The rows come from 4 hidden closed curves, with some noise, and rows from the same curve form a group. Each curve winds through 10 dimensions. The rows are also pushed far along 6 directions, which tell nothing about the answers.
(in the rows, 128 means zero)
Known rows, each followed by its group:
[118 123 135 135 137 132 126 139 104 105 128 132 146 129 122  96 133 108
  90]  q_770
[103 136 106 166 165 136 102 162 103 129 155 132 163 121 100 117 139 117
 103]  q_782
[130 170 131 111 148 136 125 105 128 154 112 182 155 146 140  87 110 137
 129]  q_770
[ 99 191 133  86 160 114 113  99 161 169  97 186 153 112 115 103 106 145
 139]  q_5
[134 149 161 118 113 108 120 138  94 128 129 141 117 167  94 106 123 168
 153]  q_5
[105 107 112 186  98 150 123 134 144 152 124  89  98  94 126 154 127 128
 144]  q_133
[106 100 116 164 124 153 149 105 159 133 146 120 119  83 122 144 150 101
 107]  q_770
[105 170 135 144  99 150 166  83 167 158  91 137 115 114 139 122 125 118
 157]  q_770
[142 149 124 149  79 137 158 137 123 105 101 163 123 119 161 114 122 105
 115]  q_782
[103 112 137 132 123 116 112 158 145 148 138 126 138 124 105 122 145 121
 108]  q_133
[118 123 132 114 196 129 129  98 101 108 165 124 131 128  73 133 140 129
 122]  q_770
[137 151 116 118 134 130 153 115 149 149 119 129 107 110 159 136 102 137
 157]  q_5
[145  83  71 110 132 152 129  98 141 147 154 124  99 163 201 115 109 115
 113]  q_133
[110 123 118 127  79 114 143 157 195 124  97 135 133 107 144 135 122 115
 133]  q_770
[143 115 138 125 129 122 126 130 106 125 138 113 108 116 136 136 138 123
 108]  q_770
[105 143 123 179 109 156 149 116 163 143 116 107 131  64 135 167 150  98
 123]  q_770
[132 105 121 138 142 118 121 147 118 122 158 101 129 150 128 129 136 138
 133]  q_133
[176 103 158 131 114 145 132  64  93 117 138 106  73 163 125 159 142 169
 155]  q_133
[152 153  91  84 186 107 135  97  98 107 161 180 158 147 149 114 103 117
 105]  q_5
[139 136 177 126 103 111  81 138  63 117  89 118 111 171  82 124 123 164
 150]  q_782
[155 128 181 130 107  99  93 137  97 128  92 129 111 178  90 138 131 178
 158]  q_782
[127 145 110 142 122 126 131 111  98 106 145 143 147 126 128 136 119 120
 113]  q_5
[155 112 114 128  46 124 137 165 151 125  82 115  88 140 182 143 114 118
 145]  q_782
[112 125 131 128 149 135 134 162 137 126 141 117 157 101 105 124 131 118
 146]  q_5
[141 180 155  94 158 124 135  75 130 152  96 167 112 148  97 129 113 162
 187]  q_5
[ 88  86 104 160 148 126  98 204 117 119 138  76 154  78 113 132 136  75
  91]  q_5
[124 118 132 143 107 138 128 132 113 104 134 103 127 116 122 134 131 133
 132]  q_133
[116 143 125 106 168 115 143 125 136 143 140 130 128 136 125 118 127 118
 139]  q_5
[111 169 130 141 125 113 127 145 164 140  58 193 164 100 133  93 112 104
 115]  q_5
[128 113  98 144 152 132 128 171  90  82 158 128 156  76 147 123 135  73
  52]  q_770
[118 162 166 163 109 139 141 119  75 104 131 135 130 141  71 124 137 142
 140]  q_782
[135 143 144 150 129 173 159  61 126 144 125 110  80 146 114 142 137 148
 164]  q_133
[114 116 108 149 155 134 132 122 146 148 130 124 131 127 135 119 136 103
 119]  q_5
[122 115 109 130 172 112 126 148 123 127 170 105 138 141 120 141 142 117
 113]  q_770
[149 149 160  63 135 115 131 123 142 147 107 172 133 171 135  91 133 144
 136]  q_782
[167  93 109 160 141 153 147 108  43  65 183 132  98 131 136 127 134 111
  80]  q_770
[109 127 100 162 202 168 144  66 122 153 201  92 106 114 106 151 162 133
 147]  q_782
[164  99 115  90 144 108  97 125  77 109 147 142 124 187 164  93 111 142
 105]  q_133
[139 109 112 156  80 114 131 148 121 109 113 122 109 141 154 141 116 118
 126]  q_782
[113 114 146 164  85 127 126 144 118 118 124 117 147 123 115 121 127 128
 129]  q_782
[100 132 120 168 137 156 156 112 105 107 167 121 133 114  97 130 142 106
 108]  q_782
[109 101 143  87 145 119 103 167 132 138 134 108 128 159  84 125 146 121
 128]  q_782
[136 130 114 136 124 155 157  93 137 123 129 122  92 121 144 147 121 127
 130]  q_133
[128 129 124 137 118 122 124 127 103 119 154 147 137 130 124 118 132 131
 110]  q_770
[133 115 157  62 121  96 115 140 174 158 103 127 108 170 134 110 127 160
 158]  q_5
[125 141 139 137 121 143 118 114 139 156 115 131 135 126 116 136 127 147
 156]  q_770
[117 123 115 157 120 130 130 158 117 132 127  96 103  98 131 142 116 117
 128]  q_5
[139 119 129 118 136 119 139 136 111  99 138 111 132 107 131 137 125 115
 119]  q_5
[125 142 136 132 128 108 124 129 114 120 134 139 141 124  95 149 126 133
 130]  q_5
[111 102 118 123 127 149 145  67 211 166  97  94  95 106 146 162 132 115
 150]  q_133
[144 132  92 112 146 129 123 105  77 103 172 149 122 135 151 125 109 127
  91]  q_5
[116 121 122 153 184 138 142  84  87 116 168  88 119 127 101 141 145 109
 114]  q_133
[119 166 140  86 191 117 129 109 148 146  94 174 165  93 130  93 111 110
 118]  q_133
[120 147 149 172 133 144 134 133 104  99  97 135 146  88  99 120 129 112
 114]  q_133
[124 114 134 118 123 136 140 123 154 149 142 138 124 136 131 122 142 123
 117]  q_133
[137 145 137 123 132 135 140 132 126 136 118 132 112 111 124 129 121 137
 151]  q_782
[144  69 132 136 117 120  95 159  99 100 154  82 132 141 120 148 154 131
 121]  q_782
[136 114 123  98 156 124  91 119 106 155 143 113 107 157 126 122 115 163
 153]  q_133
[122 111 131  64 117  88 111 159 189 149 107 143 124 159 136 115 119 142
 142]  q_770
[124 124 133 118 149 125 120 125 142 142 142 144 148 153 109 129 142 129
 123]  q_133
[123 150 124 112 139 119 120  99 124 134 102 156 141 117 135 122 107 114
 113]  q_782
[135 137 147 157  82 128 114 153 109 114  90 118 131 111 123 135 138 125
 133]  q_782
[143 128 127 113 142 132 116 114  97 131 119 115 123 142 142 118 117 128
 141]  q_5
[ 76 120 147 159 103 109 117 157 202 165  82 115 154 111 108 117 143 113
 138]  q_133
[138 135 118 144 129 160 143 105 100 125 147 125 124 140 134 118 120 141
 158]  q_5
[184 105 103  96 110 125 104 143 117 113 126 149 129 155 200 132 105 143
 103]  q_770
[127 124 147 122 104 117 111 152 141 138 118 122 145 110 124 128 124 146
 138]  q_133
[109 112 121  93 158 126 111 131 192 165 129 126 139 116 141 119 132 135
 116]  q_770
[156 124 141 102 101 117 110 124 117 123 107 117 122 152 147 136 127 147
 149]  q_782
[126 144 119 150 119 127 137 114 131 141 114 159  99 114 134 127 113 131
 121]  q_770
[118 144 125 135 139 122 133 149 110 128 130 116 113 127 114 128 135 117
 134]  q_782
[130 194 129 128 109 127 154 133 141 120  91 176 166  91 140 123 108 117
 145]  q_770
[111 139 115 143 161 142 125 126  98 137 149 131 123 137 109 110 127 123
 120]  q_133
[134 109 132 105 106 117 124 165 155 125 115 125 128 126 151 110 121 135
 120]  q_770
[141 103 108  82 115 111 102 141 175 138 119 130 149 157 163 140 128 132
 133]  q_782
[123 130 118 156 177 154 137 141  65  81 182 148 159  96 100 103 140 105
  87]  q_5

New rows. What belongs after each?
[122 105 141 133 168 151 125  67 103 150 188  97  91 140  88 137 158 161
 142]  q_770
[130  81 130 126 123 148 112 148 104 104 153  94 107 157 101 140 149 129
 118]  q_782
[136 139 118 165  83 141 136 147  99  95 106 124 127 113 142 147 120 106
 123]  q_770
[134 136 176 142 108 102  92 160  70 109 111 137 163 144  90 104 130 150
 130]  q_782
[113 150 138 115 171 115 145 112 137 132 119 129 113 124 101 121 131 126
 139]  q_5
[127 133 116 146 118 135 121 185 128 120 114 136 173 106 136 134 127  96
 121]  q_770
[ 98 147 121 107 197 107 117 108 137 133 122 141 161 109 101 123 125 103
 106]  q_133
[127 148 108 118 161 153 149 108 136 146 139 140 142 117 145 114 114 123
 156]  q_5
[106 110 114 150 174 128 121 137 131 142 145 108 140 131 113 119 145 104
 118]  q_5
[134  89 149 106 124 128  91 152 131 136 115 101 111 157  91 143 134 158
 170]  q_5
[ 96 174 145 131 183 115 118 131 106 125 114 142 182  85  91 106 130 106
 113]  q_5
[113 152 175 147 132 135 126  84 123 144 117 138 117 115  66 133 144 158
 153]  q_770
[131 126 116 122 122 123 153 125 158 113 100 162 136 113 143 123 110 100
 110]  q_770
[129 122 137 103 110 107 128 175 151 125 118 120 126 119 134 128 120 133
 128]  q_133
[130 171 137 131 124 143 148  96 122 126 118 155 131 115 131 110 103 154
 153]  q_782
[114 135 146  71 152 115 114 131 141 137 130 144 157 144 112  95 111 152
 144]  q_782
[104 125 159 162 116 125 127 152 108 102 124 121 147 108  93 102 137 127
 114]  q_782
[131  91 141 113 124 125 106 129 128 130 121 112 118 143 141 100 119 148
 130]  q_782
[ 97 112 140 141 155 125 110 142 127 125 148 127 148  93  74 126 147 120
 106]  q_770
[133  76 127 108 115 119 101 205 140 118 135 110 143 158 123 126 157 109
  96]  q_782
[140 142 133  55 173 128 112  96 118 162 127 148 108 176 121 114 126 139
 141]  q_782
[101 142 129 124 145 128 112 149 171 162 119 141 160 134 104 128 153 120
 124]  q_782
[143 126 145  81 131 124 112 155 133 132 122 150 157 152 127  98 119 150
 157]  q_5
[108  97 146 109 130 103 106 107 159 155 120  94 120 153 110 142 136 142
 154]  q_782
[119  97 118 132 147 155 117 116 153 138 136 115 113 126 118 141 147 125
 118]  q_782
[ 99 129 138 173 118 139 149 158 126 104 135 125 146  93 102 115 154  95
  96]  q_782
[130 122 117 126 144 126 126 111 127 139 133 142 134 158 151  97 125 127
 118]  q_133
[138 130 128 146 126 148 122 140 107 134 128 128 119 131 129 124 151 116
 113]  q_782
[128 166 119 116 140 137 141 115 143 141 116 162 135 106 145 109 101 141
 150]  q_782
[132 167 150 125  90  99 122 125 135 116  82 172 175 143 127 127 118 130
 126]  q_770
[113 120 111  89 130 104 123 174 194 145 108 141 190 122 158 119 113  94
 119]  q_133
[103 169 113 148 142 129 151 136 135 135 118 140 129  98 124 124 128 100
 128]  q_782
[135 114 118 132  70 111 105 165 163 117  93 134 157 132 153 148 125 126
 132]  q_782
[156 119 147  61 134 108 122 128 139 147 138 118 111 161 145 120 120 168
 154]  q_133
[128 103 122 140 112 142 105 153 116 111 117 119 127 131 114 135 124 131
 141]  q_5
[141 139 152 129 124 121 103 140  83 116 115 123 135 130 111 122 141 137
 130]  q_782
[109 126 102 124 180 116 126 126 144 133 137 131 163 127 125 119 131 101
 117]  q_5
[121 122 132 127 132 124 131 129 142 126 117 104 140  98 131 138 132 111
 126]  q_5
[ 93 144 129 147 157 135 149 119 158 136 113 118 121  93  85 144 135 109
 153]  q_5
[114  91 122 129 120 126 102 160 157 136 142  92 137 154 111 152 159 128
 126]  q_782
[ 87 121 150  78 156 112  90 111 199 190  86 126 143 126 115 102 122 143
 152]  q_782
[123 135 142 104 124 134 135 118 138 120 125 137 138 129 121 115 116 144
 141]  q_782
[127 143 165  91 174 110  92 119 101 146 127 135 156 141  96 102 143 147
 135]  q_782
[ 86 168 116 121 162 125 139 111 163 156 117 133 150 104 103 135 125 103
 146]  q_770
[115  87 118 124 122 128 130 110 149 130 140 106 120 130 150 121 128 117
 122]  q_782
[109 170 132 181 137 153 143 109 123 121 124 157 177  86  99 142 133 113
 127]  q_133
[ 98 162 113 161 129 129 131 169 137 105  88 173 174  73 104 123 111  91
 119]  q_5
[116 130 119 119 153  97 107 167 135 119 110 143 179 133 118 113 123 104
 117]  q_5
[120 141 162 134 121 127 127 126 111 115 104 134 139 127 110 104 134 125
 113]  q_770
[107 152 129  94 211 113  93 160  99 126 145 172 207 141  98  76 129 111
  86]  q_770
[117 145 121 170 146 155 147 134 116 129 142 127 151 101 119 136 147  94
 123]  q_770
[140 152 137  81 146 108  94 156 129 133 101 160 166 128 136 127 119 128
 122]  q_770
[124 153 125 105 157 121 151  74 168 153 113 143 115 132 119 143 122 132
 162]  q_5
[124 135 137 151 129 152 116 112 103 124 120 124 118 132  94 134 130 148
 158]  q_5
[144 132 107 109 128 118 124 158 102 108 127 126 124 132 153 122 119 113
 115]  q_782
[121 165 128 174 115 123 142 147  97  83 103 149 168  67 126 127 116  93
  97]  q_5
[111 124 117 136 137 117 131 156 152 138 122 125 133 110 136 115 116 118
 118]  q_782
[126 127 117 133 131 122 140 132 121 139 141 146 110 134 131 114 121 118
 115]  q_5
[ 86 124 132 161 111 134 106 150 194 177 105  96 135 119  95 151 152 139
 169]  q_782
[163 127 160 123  78 104  94 163  76  90  97 120 133 156 124 132 129 154
 141]  q_782
[120 166 147 161  99 140 141 140 117 126  90 150 122 127 106 121 117 130
 140]  q_133
[123 116 110 116 158  99 103 140 112 110 133 134 148 133 120 132 122 110
  91]  q_133
[139  83 132 137 116 128 104 138 104 134 159  89 107 132 129 158 141 135
 117]  q_5
[119 113 155 124 116 132 113 120 147 144 104 113 137 160 117 119 140 135
 135]  q_770
[121 127 154 134 150 142 125 124 134 134 105 123 137 110 107 114 135 126
 136]  q_133
[144 139 143 134 151 120 128  98  67 122 143 123  93 139 102 134 125 147
 128]  q_770
[114 105 151 164  83 133 123 127 149 124 105  97 139 138 114 149 148 122
 128]  q_770
[151 114 111  86 127 128 134 148 104  96 153 135 140 141 163 113 114 118
 107]  q_133
